The rows are grouped in 4 different ways at once. Each group adds its own fixed numbers to the row, and there is some noise. The rows also spread widely along 12 directions, which tell nothing about the answers.
Known rows, each followed by its group in each grouping:
[ -2  -2   2  10  -5   7   0  -6   7   7   1  -5   3  -8   3  16   9  -3
  -5  -8  11 -12  -5   0 -11  -5  -6   9   7   0  -4  -8  -7  -3  -8   6
   4  -9  -7 -11   5  -4  -7  -1   4]	K C bima div
[ -7  -7  -6   3   2 -13  -5  -1  -6   0  -5  -1  -1  -2   7 -14   8   0
  -5  -9  -1   7   9  11  -6   5  -1   6   5  10  -5   5  16   5   1 -15
  -1  16   4   0  13  12   3  -1 -11]	K A Neper Zof
[ -1  -4   0  -5   6  -1   3  -7   4  -2  -8  -3  -4   6  11   5   0  -1
  -4 -11   8 -16  -1  -2   7   0  -6  -2   2  -6  -7  -5  -3   2   4   0
  -5  -2   3 -11  12  -8  -4  -3  -3]	F D Neper Zame
[ -7  -7 -25  13   6   1   3  -9  -9   1  -5 -10   4   3  12   0  -6  -7
  -5  -7  16 -21 -11   8   1 -14 -11   2  -9  -7  -7 -13  -7  -2   9  -8
   5  13  -2 -14   7  -5   3 -14 -14]	J M Mukir Zof
[  5   5  -7 -12   7  10  -8   6   4  -9   9  15   1   7  -1   6   1   5
   5   8  -3 -11   5  -6  -1   7  -1   2  -1 -10   4  -9  -4   7   7   0
   6  -1   9  -1  -3 -14  -3   7   9]	F D ruk div
[ -8  -2   0  11  -8  10   7  -9   9  11   0   2  13 -13   2  11   8   3
   1  -2   4  -4  -5  10 -17   2  -3  13   4  -5   0 -13   6   1  -8  10
   7  -3   3   4  -2   4  -5  -4  -1]	J V Mukir Zame
[  2   0  10  -4   6  -1  -4  -5   1   3  -5   7  12  -5   0  -4   0  -1
   5  -6   1 -11   6   7  -2  -4  -4  -1   8   1 -10  -6  -6   6   1   2
   2  -5  -1  -1  13   6 -17  -6   2]	J A ruk Zame
[ -7  -5 -11  10   1  11  -5  -1   4  -1  -4   0   5  -1   7  12   5   0
  -4  -9  12 -16  -1   2  -8   1 -11   1   6   2 -11  -9  -4  -2  -2  -1
   1   2  -2  -6  13  -1  -4  -2   3]	K W bima Zame
[ -9  -1 -19   4   2  18   3  -9  10  -8  10   5   5   6   6  16  -1  -1
   3   4   3 -15 -11  -3  -1  14 -10  10  -6 -14   0 -15   6   6   4  -4
   2  11  13  -1  -7 -10  10  -2  -1]	J C Mukir div
[ -2   2  -8 -14   9  -6   0  -1  -1   7  -6   2  -9   5  12   3  -5  -6
  -4  -9  -6 -11   7   8   4  -6  10   9   0 -12   7  -8   3  -7   4  -2
  -2  -9  -6 -20  -1   0   5  -3  -7]	K V Mukir div
[  7   6  10  -6  -1   0   9 -12  -1  26  -1  -5   6  -4   0  -1  -6   1
   1   2  -1 -14  -7   1   3 -22  -6  -4   4 -10  -2 -10  -7  -2   6  13
   7 -17   6  -2  -5  -6 -13  -7  -2]	K W ruk div
[ -8  -5 -19  13  -3   5   8  -5  -2   9  -2  -3   5   0   9  -3   2   4
  -5   0   6  -5  -9   6  -7   0 -14   1  -4  -4  -5  -9   8   3   8  -3
   7  16  14   7   2  -2   1  -3  -6]	K M ruk Zame
[ -5   0  -9   0  -1   2  -7   9  -1  15 -11   1   1  -9   6  -4  -1  -2
  -4   4   4  -4   7   5 -16  -7   2   8   2  -3   8  -9   3  -8   6   4
  12  -9   0  -5   0   3   1   2   3]	J A bima div
[ -9  -2 -13  -8   7  -4   1  -9   2   0  -1  -2  -9  11  13   4  -1  -4
  -4  -8  -7  -6   0   3   8   7  -2   5  -1  -7  -1  -1  15   0   5 -13
  -6   6   6 -11   3   0  14  -4  -9]	K C bima Zame
[ -4   0 -14  -3   2   3   3  -1  -4  10   5   5   0  13   5   8   1  12
  -5   4 -10 -12  -1   4   2  -3  -8  -3   2  -4  -6 -11  10  -5   8  -2
   3   4   9   2   3  -2  -2  -2   0]	J D ruk Zame
[ -3  -4  -4   4  -8   8   5   3   0  17  -1  -2  -4   9   3  15  12  17
 -16  -1  -3 -12   1   0  -3  -6 -11  -7  14   9 -20  -9   9 -10   0   9
  -1  -9  10   2  13  -4  -9   4   5]	J A ruk Zof
[ 10   5  -1   2  -4   7  -7  -1  -6   6  16   0   9  -9 -11   2   8   2
   3  10   1  -5   0  -5  -1 -13  -1   6   1  -2   0  -5   1   0  -1   3
  10  -9   5  -5  -7 -21   6  -8  -4]	F V Neper div
[ -4  -4   8  -3   1  -8  11 -18   7   6  -2  -4   0   2   8  10   6  -2
  -2 -15  -3  -8  -2   8   5   0  -2   7   6  -5  -6  -4   4   4  -6   2
  -7  -4  -1  -8   8   6  -6  -8  -9]	F D ruk Zame
[  2   0  -7   4   1   4   2  -7  -3   2   4  -1   9  -2   1  -7   1   5
   3   4   3  -3  -6   0   1   0  -8   0  -4  -6  -3  -4   5  10   8  -5
   7   9  16   7   0 -12   1  -7  -6]	J D Mukir Zame
[-1  2 -4 -5  0 -2 -6 -5  5  2  1 -1  0 -6  3 -2  0 -8  3  1 -3  3  2 -3
 -4  6  3 11 -1 -8  7  0 13  2  1 -4  3 -3  6 -4 -5 -3 14  0 -7]	F W ruk Zame
[-10   3  -2  -5  -1  17  -9  -1  14  10  -1   3   6  -4   3   8  -8  -6
   3  11  -3  -9  -6 -14 -11  12  -9   1   6  -7   2  -5  12  -2   7   5
   2  -7  14   8  -4  -1  11   9  10]	J W Neper Zame
[  7   2  -1   9  -1   3   5 -10  -6   3  13   1   9 -11  -6   4  10   6
   4   2   7  -4  -2   8  -3 -14  -2  11  -3  -3  -1  -9  -5   6  -5   2
  14  -2  -2  -6  -2 -11  -9 -12  -6]	J C bima Zof
[  4   7  -1  -6  -2  12  -6  10   5  15  -6   4  -1 -10   2   4  -3   2
   0  10   6  -5   3  -8 -13  -7   2   3   2  -9   9  -9  -1  -9   7  13
  14 -21   4  -3  -5 -13  -2   8  11]	J W bima Zame
[  3  -1  12   4  -4   3   2  -3  11   3  -5  -5   0 -21   4   1   5  -6
   3  -3  17   4  -5  -8 -17   7  -1  11  -1  -7   9  -1  -6   9  -1   9
   8  -7   3  -2   0 -10  -7   8   4]	J M Neper Zame
[ -2   2  -4  -4  -4   0   0   1  -2  19 -11  -5  -3 -10   7  -2   4   0
  -7  -1   1   2   7   4  -4 -11   8   7   1  -7   3  -4  13 -12   2   8
   5 -21   3 -12   2 -10  10  -6  -7]	J M Neper Zame
[  7   3  -7   6   2   8 -15   3  -5  -9  21   8  11 -13 -12   1   8  -2
   9  10   4   1   3  -2  -8  -1   0  16  -4   1   5  -3   1   4  -3  -6
  15   3  -3  -6  -5 -13   6  -5  -1]	J A Neper Zame
[ -4   4   0  -8   5   6  -5  -7  10   0  -3   8   7  -7   3   3  -2  -8
   7  -2   1  -7   2   2  -4   5   1  10   1 -11   4  -7   3   4   1   0
   4  -9   1  -7  -2  -1   3  -3   2]	K C bima Zame
[  3   4   9  -3  -4   5   2  -3   5   9  -5   9  11 -12  -2   2  15   9
   0  -3  -1   2  13  12  -6  -2   9   9   7  -5  -4  -9   7   2  -9  11
   3 -20   4  -2   6  -6  -6  -7   1]	J D Mukir div
[ 11   3   2  -6  -1  -5   7  -5  -4   8   8 -12 -14  -1   5   4   3   2
  -4   1   2   0  -8 -10   8  -8   1   5  -5  -9   7   0   0  -1   5   2
   4  -8   7 -14  -6 -24   5   1  -8]	J V Neper Zame
[  1   0   2  -3   8   0  -9  -1   2  -6  -3  11  11  -9   1  -1   1  -5
   9  -7   6 -11  10  10  -8  -2   3   9   2  -4   2  -8 -10   7  -3  -3
   6  -1  -8  -8   7   5 -11  -5   1]	F W bima div
[  5   1  -2   2  -3  10   3   5   5   7  -8  -3  -8  -4   7  14   5   4
  -7  -4  16 -14   1  -4  -7  -9  -1   3   2  -8  -1 -13 -13  -7  -1  15
   5 -19  -1 -12   5 -18 -11   5   6]	J W ruk div

New rows, each followed by its group in each grouping:
[ 10   1  12  -5   2  -3  -4  -4   0  -2  12   0  -2  -1  -2  10   8   0
   1  -5  -1  -9  -2  -6   1  -3  -2   5   6   2   0  -1 -11   7  -4  -1
   2  -2  -4  -9   3  -7 -11   2   1]	F V bima div
[ -4  -6 -13   9   1  -5   4  -3  -2   1  -5  -3   0 -10  11  -6   4   0
  -1  -6  10   3   3  13 -10   0   1  13  -7  -6   7  -6   6   2   1  -5
   8  10   1  -5   3   1   1  -5 -11]	J W Neper Zame
[  4   3 -11  -5   5  -2   6  -1  -9   1  10  13   3   5   0  -5   9  18
   2   6 -10   4   8  13   5  -3   2   3  -5  -5   1  -7  11   7   5  -7
   9   8  12   4   0  -9  -4  -8  -5]	J D bima Zame
[ -3  -3   8  -2  -4  -3  10  -6   2  14  -1  -1  -5   5   7  12  14  14
 -10 -11  -8  -4   2   8   1   0  -4  -2  13   7 -12  -3   8   0  -5   4
  -5  -3   5   1  12   4 -14   2   0]	K V bima Zame
[  2   6   5  -8  -4  20 -15   7  10   5  -3   7   6  -2  -5   7   3   3
  -1   4   2 -10   6 -17  -3   5  -8  -9  14   1 -15  -3   4  -3   3   9
  -2 -22  15   4   8 -18   2   7  14]	K W ruk Zame
[  1  -6  -5  10  -6   2   5  -5   5  -4   2  -9  -6   0   8   5   9   3
  -6  -6  13  -1  -8  -9  -4  10 -13   1   0  -1  -4   0   1   9   1  -4
   0  13  13   3   5 -12  -1   7  -4]	F W ruk Zame
[-17  -7 -11   5   4   5  -1  -7   9   4 -13   2   6   3  14  11  -3  -8
  -4 -16   4 -23   1  12 -10   4  -8   3  10  -2 -11 -14   0  -5  -2   0
  -7   2  -4  -6  15  18  -5  -4   0]	K W ruk div
[ -5  -4  -9   5  -2   3   1  -1   8  -6  -2   0  -4  -9   9   7   7  -4
   0  -4  10   1   2   2 -14  12   4  18  -4  -9  12  -6   6   3  -3   0
   4   5   1  -8  -2  -5   5   5  -4]	F V Neper Zame
[  3   0   3   1   0   4 -13   5   4 -11  -5   8   9 -13  -2  -6  12   0
   4  -5  13   1  14   1 -10   7   3   7   4   0  -3  -1  -1   7  -4   0
   4  -5   0  -4  12  -8  -5   0   3]	F D Neper Zame
[  4   5 -12  -9   2   4 -20  19 -12   6  -7  11   3  -3  -1 -14   4   9
  -3   5  -4   1  22   4  -5  -9   6  -4   4   4  -3  -3   9  -8   9  -4
   8 -10   4  -5   8 -10   3  -1   4]	K V bima Zame
[  1   1  10  -4   3  -3   5 -11   8   2  -6   2   3 -11   4   7   5  -7
   4 -12   6  -7   4   9  -6  -5   7  15   2 -10   3  -9  -8   6  -8   9
   2 -13 -11 -14   5   0 -11  -5  -4]	F M ruk Zof
[  5  -1   3  -4   7 -10   6  -6  -1  -1  -9   1  -1  -7   8  -8   3   0
   3  -8  12  -4   6  10  -2  -7   6   8  -5 -11   7  -7  -8   7   2   2
   5  -3  -3 -12   5  -5 -12  -5  -7]	F D Neper Zof
[ -4  -5  18  -3   1  -4   9 -15  10   6  -3  -2   3   0   7   7   3  -1
  -1 -11  -1  -9  -7   1  -2   8  -9   2  10   2  -9  -2  -1  11  -2   1
  -5   3   5   3  11  11 -15   3   0]	J A Mukir Zof
[  0  -3   8   1   2  -3   9 -13   4  -1  11   1   2  -2   3  10   8   4
   3  -6  -4  -5  -5   5   0   5  -5   8   2  -1  -2  -4   1  11  -5  -2
   0  10   3  -1   3   2 -11  -2  -5]	J V Neper Zame
[  4   2  -5  -5  -2   2   7  -2   2   9  -6  -6  -8  -4   8  -7   0   1
  -3   6   8   1  -4  -7  -1  -2  -1   2  -8 -14   8  -4   5   4  11   5
   8  -6  17  -3  -6 -21   7   4  -4]	F M Neper Zof
[ -2  -5 -10   1   6   4 -12  12   2 -15  -9  15   4  -5   6  -5   6   4
   4  -6  11  -3  16   8 -14  10   0   4   1   1   0  -5  -5   8   1  -8
   6  11  -1  -1  15   2 -13   7   6]	F W bima Zame
[ -2   5   9  -4  -4   4   1  -9   8  22  -5  -4   6 -14   1  12   0  -9
   0  -1   1 -10  -2   1  -8 -13   4  12   5 -11   7 -10  -1  -8  -5  17
   7 -30  -7 -14  -6  -4   2  -6   0]	F M bima div
[ -3  -5 -10  -4   5 -13   7  12  -3   1 -22   4 -12  -1  21 -24   1   8
  -5  -6   8   9  10  12 -13  10   3   0  -6  -6  12  -3   2  12  16 -10
   5  20  16   6   6   4 -14  14  -2]	K V bima div
[ -1  -1   2  -3   7  -5  -8  -8   4 -10  11   1  -1  -4   2   4   2 -12
   6  -6   0  -2  -2  -3  -3  11  -2  14   1  -1   5   4   1   8  -2 -12
   1  10  -4  -9   1   1   6   1  -5]	K A Neper Zame
[  0  -1   2  -4   3   8  10  -5  10   0   2   2  -4   4   7  10   0   6
   1   2   6 -12 -10  -7  -3   8 -11   0  -3 -11   2  -9  -7  12   6   7
   4   6  13   3   0 -11 -12  11   6]	F M Neper Zof
[ -9  -1   6  -8   4  -3 -13  -3   7   1   1   4   1   1   1   8   6  -6
  -2  -5 -11  -4   8  -1  -7  12   3   8  13   6  -4   2  14  -1  -5  -6
  -6  -4  -4  -5  12  12   5   4   1]	J D Neper Zof
[-10   3  -9  -4  -4   9 -16   3   6  11  -2   2   5  -8   0   4   3 -10
  -3   3  -7  -2   9  -1 -10   3   6  12   9  -1   1  -3  22 -14  -3   1
   1 -18   2 -10  -2   0  27  -3  -1]	K A Neper div
[  7   3  -3  -2   0   7  -7   2  -1  -7   6   6   3  -4  -3   2  11   7
   2   0   1   0   7  -2   2   4   2   5   1  -1  -5  -2   4   5  -2  -3
   3  -3   8  -3   5 -19   3  -2  -2]	J V Mukir Zame
[  3   7  17 -17  -3   7  -3  -5   9   9  12   7  -3  -1  -7  21  14   6
  -2   1 -19   1   6  -8   4   6   8   9  14   1  -5   0  14  -1 -11   9
  -4 -25   4  -5   2 -10   6   5   5]	J M Mukir Zof
[  7   2   9   7  -2   5  -1 -11  -1   5  16   6  17 -14 -11   4  12   5
   7  -1   1  -6   1   8  -4 -10  -4   8   6   2  -6  -7  -4   8 -11   3
   8  -4  -1   0   1  -4 -11 -12  -4]	K W Neper div
[ -2  -4 -10   4   2  -1  -4   5  -4   0  -8   0  -3  -4  10  -3   3   0
  -5  -5  12  -7   4   5  -9  -3  -1   4  -1  -2   1  -7  -5   0   4  -4
   6   3  -2  -9   8  -4  -7   1   0]	J C bima div
[ -3   3  -9 -14   6   1   3  -3   2   5  -9   4  -2   6  12  -9  -7   0
   1   2  -6  -5   3   3   6   4   3   1  -5 -16   5  -8  11   5  14  -4
  -2  -1  18  -1  -4  -7   8  -2  -7]	J V Mukir div
[ -7  -2  -1   2   5   1   5 -13   2   8  -4   3  14  -6   5   1  -3  -4
   5  -5   1 -13  -2  15  -4  -6  -5   6   2  -6  -5 -12  -1   3   1   3
   4   1  -1  -1   4  11 -10 -13  -5]	J A ruk Zame
[ 21   8   7 -13  11  -3   2   5  -6  -1   0   7  -5  -9   0  -3   0   1
   6  -1  10  -9   8   3   2 -18  11   7  -8 -15  11 -11 -26   6   4  10
  13 -18  -9 -20  -1 -24 -21  -2   2]	J M ruk div
[ -2  -2 -12   6   2  10   0   1   0   1 -12   4   7  -4   7   0   2   4
  -1  -6  13 -12   7  10  -4  -7  -4   0   0  -7 -10 -14  -3  -3   2   5
   4  -6   3  -6  11  -8  -7  -9  -1]	J W ruk Zame
[-10  -4  -8  -3  -1  -2   6   3   7  12 -37  -4  -5  -5  23 -19  -6  -2
  -6  -9  15  -2   8   7  -9   4   1  -3  -2 -13   3  -8   7   1  13   3
  -1  -5  16   1   8   1  -1   2  -4]	F W bima div
[  1  -2  -3   7  -4   4  -5  -1   1  -2  -8   0   7 -14   2  -8  13   3
  -1  -5  12   5  12   8  -7   0   3   7   2   1  -9  -3   9   4  -5  -1
   2  -6   7  -3  12 -11   3  -7  -7]	J W Neper Zof
[  1  -2 -13   4   0   6  15  -8   2  -3  -1   0  -2   3  10   8   9   8
  -3  -9  10  -8  -3   8   6  -1  -5   5  -7 -13  -5 -12  -1   6   1   3
   3   4   9  -6   3 -18  -4  -7  -8]	F M ruk Zame
[  6   1   4  -8  -3  -3   1   3   2   8  -9   0  -6  -9   6  -4   5   2
  -3  -3   5   5   9   0  -4  -1   8   9   0  -8   8   0   6  -2   1   6
   6 -14   4  -9   0 -10   1   3  -1]	F A Mukir Zame
[  8   7   7  -6  -2   6  -6  -3  -2  15   9   2   7   1  -8   8   5   5
  -3   4  -8 -11   0  -7   4 -12  -5  -5  11   2 -11  -5   1  -4   1   7
   3 -19   5  -3   3 -13  -2  -5   3]	K D ruk div
[ 12  -3   2   4   5  -9   6  -7  -9  -4  13   0  -1  -1   0   4   7   6
   2  -7   7  -9  -3   5   4 -11  -6   6  -3   1  -1  -4 -16   9  -2  -3
   9  11  -7  -9   5  -7 -21  -5  -5]	F A ruk Zame
[ -1   2  -6 -12   3   9  -1  -1   8  -5   4   5 -11  10   6  13   6   4
  -3  -2  -4  -5   2  -9   7  13  -2   4   1  -7  -2  -2   9   2   3  -3
  -4  -6  11  -7   1 -17   9   6   4]	K C bima Zame
[  4   4   1 -13   2   0   0   0  -2   8  -6   1  -6   3   3  -1   6   5
  -5  -5  -3  -4  11   4  10  -6   5   0   5  -2  -8  -2   8  -3   2   2
  -1 -18   7 -11   8 -13   3  -6  -3]	K A bima Zof
[  6   8   3 -17   7   5  -8   4  -2  15  -9   7   7  -3   1 -12 -14   1
   5  10  -3 -10   5  -3   1 -10  -1  -7   1 -11   2  -6  -1  -2  15   5
   9 -14  10   1  -1  -7  -6   0   5]	J W Mukir Zame
[  3   1  -3  -1   3   4  -3  -1   0   0   0   5   4  -1   1   2   5   2
   0  -6   3 -11   5   5   1  -5  -3   0   5  -2  -8  -8  -5   2  -1   0
   1  -4   2  -6   8  -8  -7  -5  -1]	K W ruk div
[ 10  11 -17 -12   3   9 -11  11  -9   7  18  12  -5   2  -7   8   2   7
   2  17  -9  -3   8  -3   1 -12   6  10  -4  -7  11  -7   6 -11   6   2
  18 -15   0 -13 -14 -22  13  -1   4]	K A bima Zame
[ -3  -4  -5  -4   4  -1  -6   3   4 -12   5   7  -8   4   7   4  12   6
  -2  -6  -5   4   9  -1  -2  21  -1   6   4   4  -3   4  13   7  -3 -14
  -5  13   9   1  11  -2   3   9  -1]	J W Neper Zame
[-11  -9 -15   3   3  -4   5  -2   4  -5  -4  -1 -13   7  17  14   7  -1
  -7 -12   5  -9   0   8  -7   9  -1  13  -1  -2   4  -8   3   0  -2  -6
  -1  12  -5 -12   7   8  -1   5  -4]	F A bima Zof
